There are 4 ways to turn a row about zero (a turn may also mirror it). The second row of each pair is the first, turned, with some noise. The first 28 pairs use one turn. New pairs use 2 turns, one after the other, and a turn may come again.
In the rows, 128 means zero.
Some pairs, each with its turns in order after it:
[124 171 150 133  86 168]
[ 93  96 177  99 111  97] -> P

[168  81  88 179 165 115]
[101 119  58 165 154 179] -> P

[ 94 169 156 174 175  86]
[165  90  61 113 113  76] -> P

[162 111  95 167 140 176]
[169 107 164 118 175  99] -> B

[162 163 134 140 110 115]
[158 125 154 127  88 139] -> B

[104 151 125 130 152  84]
[171 120 104 135 138  93] -> P

[117 104 119 117 126  96]
[109 152 118 151 128 126] -> B

[173 121 171 100 171  83]
[ 83 199 152 129  95 127] -> F

[ 85  88  97 132  77 173]
[142  90  63 157 172  96] -> B

[161 108 162 163 171  86]
[101 115 194 101  95 109] -> G

[136 137 132 179 171 126]
[135 148 146 128 142 187] -> F

[162 110 160 167  78 143]
[130  93 180  79 115 124] -> F

[145 126 171  86 115  98]
[178 128 160 127  96 146] -> P

[127 141 115 164 179 118]
[148 104 164 108 135  86] -> G

[137 111 131 131 106  81]
[125 143 139 173 104 139] -> B

[129 133 111 180 117 131]
[159 119 158 165 122 113] -> G

[135 148  87  95 144  94]
[144 187 118 114 119 129] -> B

[124 126 109 120  87 144]
[137 133 104 159 128 148] -> G

[169 179 147  83 180 155]
[124 176  89  62 113  85] -> G

[172 151 138 136 128  93]
[ 92 135 136 135  91  90] -> G

[148 149 172 131  87 156]
[131  69 133 123  86 123] -> B

[146  88 110 175 137 141]
[ 88 127  92 150 128 161] -> P

[173 115 115 156 176 109]
[136 106 160 102  79  96] -> G

[128 103 143  97 112  92]
[ 87 129 141 145 118  93] -> F

[161 129 162 103 175 114]
[121 191 139 133  87 134] -> F

[116 148 147  79 156 177]
[168 145  91 141  71 119] -> F

[121 149  89  85  91 122]
[125 118  83 117 151  81] -> F

[ 81 107  92 115 169 138]
[126 188  94 120 154 110] -> P

New pairs, each followed by its turns in order:
[132  80 103 109 153 142]
[108 157 164 136 126 169] -> G P

[ 96 155 115 120 147 119]
[160 132 122 119 160 126] -> F B

[ 84  84  94 160  79 124]
[110  93  97 156 114  60] -> P P

[137 150 102 166 121  91]
[115 138  77 159 132 146] -> P P

[166 141 110  82 179  97]
[158 143 118  73  71 101] -> P G

[167 158  96 140  99  77]
[155 113 199 112  94 145] -> P G

[174 146 127 127 172 122]
[171 131 163 160 120 119] -> G P

[150 134 124 170  86 170]
[ 88 137 135 126 107  70] -> F B

[ 96 168 150 137 129 104]
[ 84 166 138 131 140 109] -> F P

[138  97 178 161 136  80]
[122 169 149 120 185 163] -> F G

[ 79 148  81 117  85 105]
[109 145 170 150 117 196] -> P B

[127 136 125 133 114  90]
[145 150 131 153 129 119] -> B G

[179 151 114 148 172 116]
[139 108 153  70 157 115] -> F P

[151  96 152  87 153 126]
[104 108 165  86 144 146] -> P P

[ 90 113  91 130 122 122]
[112 143  94 137 130 162] -> G P

[107 102 171 168 171 105]
[161  74 146 122  86 155] -> F F

[167 148 113 169 119 117]
[122 138  98  79 141 129] -> F G

[101 168  81 122 125 134]
[126 123 146 114 191 156] -> B P

[111 111  85 108 101 171]
[ 81 116 117 136 173 168] -> G P

[174 144  96 176 110 166]
[114 195  84 113 107 110] -> P P

[135 142 173 108 174 112]
[122  95  93 146  83 112] -> B F

[ 86  90 122  80 171 174]
[159 118  61  76  84 148] -> G G

[131  80 115 102 178  92]
[ 96 120  78 135 113 185] -> B F

[154 129 123 169 101 167]
[150 143 150 107 119 181] -> F P

[116 149 174 108  87  94]
[131 176 140 161 109  89] -> F P

[166  92  97 164 128 176]
[183 120 120 121 189 146] -> P G

[138 109 156 145 149 145]
[109 128 149 102 144 157] -> B G

[ 98  99 122  78 109 156]
[154 128 115  92 170  91] -> G B

[132 177 149 136 112  93]
[140 107  81 127 170 151] -> F G

[ 95  86 156 132  97 152]
[120 132 118 165  75 157] -> F P

[ 90 154 171 108  99 146]
[151  94 132 154 164  81] -> B F

[ 81 173  97 137  80 133]
[144 153 180 126 178 163] -> G B

[113 152 146 173 151 143]
[142 171 133 167 147 122] -> P P

[133 124 167 175 105 103]
[ 79  89  91 120 128 117] -> F B

[173 103 157 106 127 117]
[ 86 135 152 157 151 142] -> B G

[122 108  84 179 147  82]
[ 91 121  74 160 176 116] -> P P

[137 163 112 100 102 135]
[129 116 165 155 152 145] -> B P

[178 151 104 175 161 144]
[130 123 143  53  98  95] -> F B

[129 122  81 179  84 142]
[152 171 183 104 148 151] -> B F

[160 155 106  98 130 161]
[ 96 160 120 109 127  88] -> B F

[149 162  79 114 124 129]
[120 161 113  84 131 105] -> B F

[150 117  95 152 111 149]
[116 166 159 110 135 138] -> B F

[ 87 153  91 113  99 132]
[113 130  72 138 162 143] -> G P

[161  88 146 116  99 168]
[155 134  99 179 105 139] -> B P

[ 85  79  78 123 125 177]
[146 110 119  96 150  45] -> P P

[128 165 142  91  82  83]
[111  68  96 146 175 139] -> F G

